There are 8 hidden switches. A switch that is on adds its own fixed numbers to the row, and there is some noise. The rows also spread widely along 11 directions, which tell nothing about the answers.
In the rows, 128 means zero.
Some rows, each with its switches (1 for on, 0 for off) after it:
[149 139  72 106  84  98 142 147  61 106 134  66 171 130  99 136 116 108
 145 135 120 108 117 101 116 158 162 141 162 135 153 135 165]
0 1 0 1 0 0 0 1
[109 116  63 127  54 146 101 118  34 121 105  80 148 108 114 140 107  94
 174 184 108 141 107 140 154 165 153 117 108 154 114 169 142]
0 1 1 1 0 0 0 0
[114 163  84 143 125 159 103  92 132  98 111 127 171 120 132 190 130 160
 104 131 114 162 127  99 144 132 129 110 113 129 120 108  60]
0 0 0 1 0 0 1 1
[145 121 145 140 117 136 169 159 120 112 122 110 166 133 108 161 120 151
 114 104 136 103  95 107  90 139 152 179 169 182 143 143 160]
0 1 0 0 1 0 1 0
[112 134  74 135 114 147 109 146  89 118 110 112 154 122 121 127 116 103
 134 142 111 140 120 127 159 140 136 123 126 125 146 138  99]
0 0 0 0 0 1 1 1
[149 126 124  58 106 102 115 131 107  93 173 128 138  93  97 115 119 101
 177  93 113 134 116 108 164 124 112 130 117  89 107 148 128]
0 1 0 0 0 0 0 1
[ 84 162  62 140  85 125  95  95  91 122  94 104 174 109 135 173 123 105
 154 179 113 144 136 117 161 136 139 130 128 134 117 142  83]
0 0 0 1 0 0 1 0
[110  94 173 123 125 125 152 157 139 143 145 163 123 115 112 129 102 135
 128 122 135 116 119 132 142 106 120 137 143 139 158 150 105]
0 1 0 0 0 0 1 1
[102 103 132 115  87 114 157 149  65  81 154 132 181 114 116 126  82 113
 165 139 144 116 126 123 154  98 134 157 134 132 180 196 153]
0 0 0 1 1 0 1 1
[149 132 148 123  78 139 131 100  83 120 139  66 102 138 132 107 170 190
 130 136  97 122 127 177 157  93 118 106  86 109 131 138 138]
1 0 0 1 0 0 1 1
[111 125 137 109  59 131 139  88  71  99 138  75 143 151 136 181 114 182
 110 167 135 126 101 157 136 141 133 123  99 163 119 179 158]
0 1 0 0 1 0 1 0
[ 96 164  85 127 123 185  91 130 112 132 132 121 175 145 125 175 103 130
 107 153 124 188  99 121 131 158 137 123  97 137 138 154 113]
0 1 1 0 1 0 0 0
[117 173 128  79 116  83 114 174 152 169 131 128 159 120  87 138 104  97
 129 112 130 136 131  69 118 174 156 133 177 103 158 110  89]
0 0 0 1 1 0 1 0
[133 175  61  94  98 170  73 135 105 185 121  96 135 105 100 151 144  82
 173 146  60 163  95 140 134 162 142 141 107 117  85 136  99]
0 1 1 1 0 0 0 1
[148 133 107 147 149 165 140 142 124 150  96  99 133 140 110 127 136 129
 137  93  71 122  83 136 114 119 122 132 124 150 114 109 111]
0 0 0 0 1 0 1 1
[138  96 136 154  87 167 139 122  98 126 107 101 110 107 123 137 149 166
 131 138  99 116  99 165 145 109 126 139 111 161 109 149 115]
1 1 0 0 0 1 1 1
[162 106  91  82  65 105 143 123  70  68 118  86 171  88  96 165 123 112
 154 115 124 107  86  67 119 170 153 157 164 149  92 136 150]
1 1 0 0 0 0 0 1
[135 173 139 155 120 135 125 148 150 173 134 103 139 138 139 146 171 142
 126 133 115 121 146 155 104  94 133 178 149 129 142 133 138]
0 0 1 1 0 0 0 0
[131 125 164 135 138 155 111 167 166 203 102 142  76 139 110  96 142 154
  96 121 119 129 128 133 123 158 140  91 135 118 148  87  73]
0 0 0 0 0 0 1 1
[123 127 132  84  69 101  87 143 116 153 121 122 104  80  96 103 133 120
 147 138 119 138 134 103 169 167 137  99 141  89 118 122  72]
1 1 0 0 0 1 1 1
[127 113 139 102 143 165 150 189 112 150 152 133 145 139  89 113  83 100
 147  96  95 147  77 143 132 118 130 146 110 137 166 162 130]
0 0 1 1 1 0 1 0
[153 109 134  83 100 138 145 109  98  77 153 110 138 110 100 158 109 157
 131  91  97 136  85 131 148 124 116 116  87 137 103 149 109]
0 0 0 1 1 1 1 1
[147 113 162  74  81 148 141 113 107  97 144 118 132 116 119 176 127 163
 132 116 124 120  86 133 122 144 133 156 109 150  90 167 144]
0 0 0 0 1 0 1 1
[134 105 128 161  86 147 145 167  81 121 117  98 136 131 105 107 123 170
  97 144 139 123 128 124 134 143 163 111 145 144 196 131 124]
1 1 0 1 0 1 1 1
[168 156  95  95 118 118 111 129 126 133 122  83 145 104  89 136 142 111
 157  78  65 140  84  87 121 131 112 127 137 106  79 100 108]
1 1 1 0 1 0 0 1

New rows, each followed by its switches (1 for on, 0 for off):
[170 156 156 121 120  87 126 154 142 137 148 102 116 116 123  79 187 125
 165  85 119  92 157 132 127  94 123 162 157  92 123 118 158]
0 0 0 0 0 0 0 0
[137 141  98  30  96 155 121 136  95  89 189 122 180 106  84 190  84 112
 137 114 112 176  72 106 136 172 144 146  90 125 117 180 122]
0 1 0 1 1 1 0 1
[ 95 156 168  79 119 167 131 147 163 217 159 126 113 165 122 190 111 154
  86 162 117 155  85 173  98 153 137 141  98 150 135 163 114]
0 1 0 0 1 0 0 0
[156 109 147 100  83  70 166 119  88 140 140  57  97 128  96 103 134 150
 149 112  79  85 109 151 148  95 109  97 132 117 127 118 130]
1 1 0 1 0 0 1 1
[115 117 127  79  72 118 144 131  86 112 132  82 137 157 113 166  83 175
  58 154 147 140  94 108 131 182 149  78 121 133 166 135 113]
1 0 0 0 1 1 1 1
[134 128  84 136 138 144 138 136 125 176  87  85 118 132 106 150 120 108
 127 119  64 122  80 142 111 139 120 111 121 160 101 105  89]
0 0 0 0 1 1 0 1
[174 153 112 106  84 146 136 167  63 113 137  36 143 168  96  98 142 169
  93 113 118 133 102 128 119 173 174 116 118 121 177 127 172]
1 0 0 1 1 1 1 0
[176  97 148 114 119 147 181 166 102 112 151  95 131 133  95 134 122 151
 122  85 111 100  77 146  96 127 138 163 129 169 133 153 178]
0 1 0 0 1 1 0 1
[163 127 140 107  84  88 129 145 101 119 133  86 128 110  97 106 137 125
 160  99 120 108 127 106 122 139 137 129 146 118 120 129 159]
0 0 1 1 1 0 0 0
[158 137  86  64  60 157  92 128  61 140 129  68 117 119 104 141 138 110
 159 148  89 142  92 141 132 187 157 124  98 123  89 147 148]
0 0 1 1 0 0 0 1
[117 123 120 148 126 148 164 138 115 147 132 101 145 155 118 166 111 150
 104 147 118 125 104 155 110 119 140 134 123 174 158 141 130]
0 1 0 1 0 0 0 0
[112 100 151 108  96  65 174 143 118 162 127  90 107 136 114 143  96 124
 120 141 124  87 110 148 119 124 120 115 146 153 137 143 128]
0 0 0 0 1 1 0 0
[112 157 128  49 113 162 110 172 153 184 173 144 136 133 104 188 102 116
  93 149 130 167  95 133 112 185 156 151 122 124 144 155  96]
0 1 0 0 0 1 0 1
[125 140 139 115  81 108 152 127 101 100 159 108 179 106 122 170 128 132
 165 133 133 112 123 131 119 100 136 194 139 150 128 188 170]
0 1 0 1 1 0 0 0
[152 142  68 147 128 138 107 145 139 188  71  89 107 110 106 140 150  92
 136 117  63 120 101 124 111 156 129 123 152 143  84  79  77]
0 0 1 0 0 1 0 1
[167 125 178  53  69 106 137  94 143 135 164 103  99  83  92 197 138 165
 145  92  78 121  85 144 125 126 102 146 109 141  45 149 105]
0 1 1 1 1 1 1 1
[166 144 159  47  73 161  98 168  94 197 157  70  69 139  74  92 143 145
 133 124  88 146  87 174 133 206 165 102  80 113 120 146 139]
0 1 0 1 1 1 1 0
[138  84 178 102  97  91 184 136  84  64 175 109 135 159 128 122  96 181
  95 120 171  95 130 136 142 103 124 117 132 130 191 161 176]
0 0 0 0 0 0 1 1
[133 158  96  99  94 145 134 155  88 169 141  72 143 157 123 151 135 115
 130 161 103 123 109 162 105 144 160 159 129 135 152 153 157]
0 0 0 1 0 0 0 1
[141 143 203 121 114 149 116 102 165 136 155 139 101 107 116 138 164 200
 130  96 110 143 128 154 143  98 107 122  85 121  98 136  96]
0 1 0 1 1 0 1 0
[ 89 145 114 126 137  82 127 125 138 167 120 115 137 131  92 126  82 118
 129 124  95 142 123 108 159 121 105  63 132 115 151 100  52]
0 1 0 1 1 0 1 0
[158 127 121 146  98 156 126 115 117  97  85 102 150 103 106 156 151 173
 119 100 110 129  93  79 112 156 142 131 146 156  95 104 106]
1 1 0 0 1 0 1 1
[155 105 139 127 114 157 153 129  89  53 158 123 161 122 121 138 130 161
 139  96 131 121 106 133 142  97 125 164 118 147 134 166 164]
0 1 0 0 0 0 1 1
[136 139 104 117 123 175 111 188  91 163 124 110 143 140  80  91 103 116
 133 120 101 154  96 117 129 179 168 107 120 124 177 128 121]
0 1 0 1 1 0 1 1
[135 143  68 123 117 137 131 138  77 138 103  55 140 167 100 113 111 139
  98 133  88 143 101 117 140 153 144  66 120 113 171  88  98]
1 0 0 1 0 0 1 1
[ 98 163 123 113 136  67 132 105 154 136 136 116 153 138 127 157 106 133
 117 117 108 128 136 110 147  89  89 101 140  98 138 112  73]
0 0 0 0 1 0 1 1
[ 96 137  97 167  83 136 120 127 110 123  80 104 168 121 109 176 105 172
  73 164 144 152 122  79 128 181 164  95 149 161 162 110  66]
1 1 0 1 1 1 1 0
[ 89 169  86 129  93  90  88 115 102 119 114 102 169 138 133 143 104 130
 110 161 141 149 152  88 154 145 124  89 147  92 160 126  98]
0 0 1 0 1 0 1 1
[124 145 114 171 127 184 102 199 118 178 102 139 150 118 110  95 138 105
 150 133 118 144 132 123 111 139 161 157 145 127 173 139 125]
0 0 1 1 1 0 0 1
[120 131 103  65 107 148 133 162  91 152 148 100 143 133 111 132 114  75
 161 138  96 141  77 147 139 132 135 158 109 119 130 169 140]
1 0 0 0 0 0 0 0
[134 105 159 109 109 147 140 128 137 157 115 127 107 121  86 156 103 168
 106 115 106 132  86 116 116 166 138  91 117 161 118 114  80]
0 1 0 1 1 0 1 1
[149 146  82 111 111 135 146 127  76  59 154  89 190 135 137 156 136 120
 147 117 122 120 112 126 125 103 134 183 130 132 133 165 181]
0 0 0 0 0 0 0 1
[137 150 109  83  36 131  88 145  82 103 144 104 159  89 131 156 154 119
 140 162 151 142 134 108 137 165 161 184 147 103 120 178 155]
1 0 1 0 0 1 0 1
[144 162 126  74  90 136  69 151 124 120 146 135 144  81  77 119 129 126
 148 102 126 171 126  80 158 195 156 117 118  91 117 130  87]
0 1 0 1 1 1 1 0
[110 137 115  80  90 115 137 156 102 153 145 107 158 144  91 166  77 127
 104 154 139 139 104 101 105 186 164 115 143 137 172 145 125]
0 1 0 1 1 0 0 1
[112 145  78 218 139 139 140 156 100 130  89  97 188 140 130 124 124 123
 137 131 107 114 127 120 120  85 125 156 171 156 173 132 139]
0 1 1 0 1 0 1 1
[133 169 110 107 119 133  94 113 155 163 106 103 125 139 104 169 127 165
  79 126 117 155 108  88 104 195 142  71 128 124 109  75  71]
0 1 0 0 1 0 0 1
[152  74 189  89  51 170 148 136  89 110 141 124 112  97  95 146 125 182
 132 131 139 126  84 128 114 160 159 137 102 162 115 172 151]
1 1 0 1 1 0 0 1
[ 80 140 105 117  96 132 148 142  84 183 114  68 147 175 120 155  86 131
 100 183 105 137  81 153 126 145 140 110 121 153 169 154 123]
1 1 0 0 1 0 1 0
[102 129  66 161 102 162 128 104  85 145 100  88 142 118 124 173 120 124
 143 169  65 135  99 176 154 110 122 126 100 168 111 147  82]
0 1 0 1 0 1 1 1
[176 105 204  84 121 118 174 165 142 106 174 134 119 129 111 126 138 165
 117  70 142  90 112 128 109 110 131 175 151 132 143 143 165]
0 0 0 0 0 0 1 1
[174 111 178 132 131 156 135 140 142 122 139 130  91 122 121  96 169 177
 127  85 121 113 127 148 124 105 121 127 110 122 121 115 135]
0 0 0 0 0 0 0 1
[108 158 104 159  95  69 145 137  94 129 123  73 182 136 131 140 123 111
 153 142 118  97 138 127 127  86 118 173 182 137 152 159 165]
0 1 1 0 1 0 1 0
[108 141 118 111  60 140 100 108 105 132 101 114 149 115 109 191 110 171
  96 169 145 150 116  87 121 209 170  99 134 152 122 129  86]
0 1 0 1 1 0 1 1
[160 156  72 171 135 126 139 103 125 115  93  79 163 109 110 162 158 133
 154  92  60 109 109 114 120  95 116 151 154 156  88  93  98]
0 1 0 1 0 0 1 1
[ 88 109 119 140 131 121 143 172 117 137 134 140 150 136 109 127  73 114
 104 144 145 136 123 124 154 133 135 114 143 143 192 145  95]
0 1 0 0 0 1 1 0
[147 118 179 144  78 115 163 161 120 123 123 111 139 134 124 149 147 178
  97 134 173  85 143 117  90 148 177 176 183 170 168 139 165]
0 0 0 1 0 0 1 0
[114 114 118 139 119 153 156 114 126  89 130 133 175 124 132 210 108 149
 108 136 141 131  97 119 112 122 133 162 133 186 122 155 127]
0 1 0 0 0 0 0 0
[140 147 184 118  79  91  98 133 141 137 121 121 107 109 109 100 154 179
 117 115 157 124 169  90 136 167 151  93 147  96 139 101 104]
0 0 0 1 1 0 1 0
[135 132 107  99  94 190 126 142 100 145 114  88 140 140 101 177 116 159
  85 138  99 158  59 127 112 188 157 124 108 159 124 137 106]
1 1 0 0 1 1 1 1
[125 125 149 132 111  70 157 128 148 162 110  95 115 128  96 140 117 161
  96 118 114 108 125 100 128 128 125  86 167 136 145  79  73]
1 1 0 1 0 0 1 0
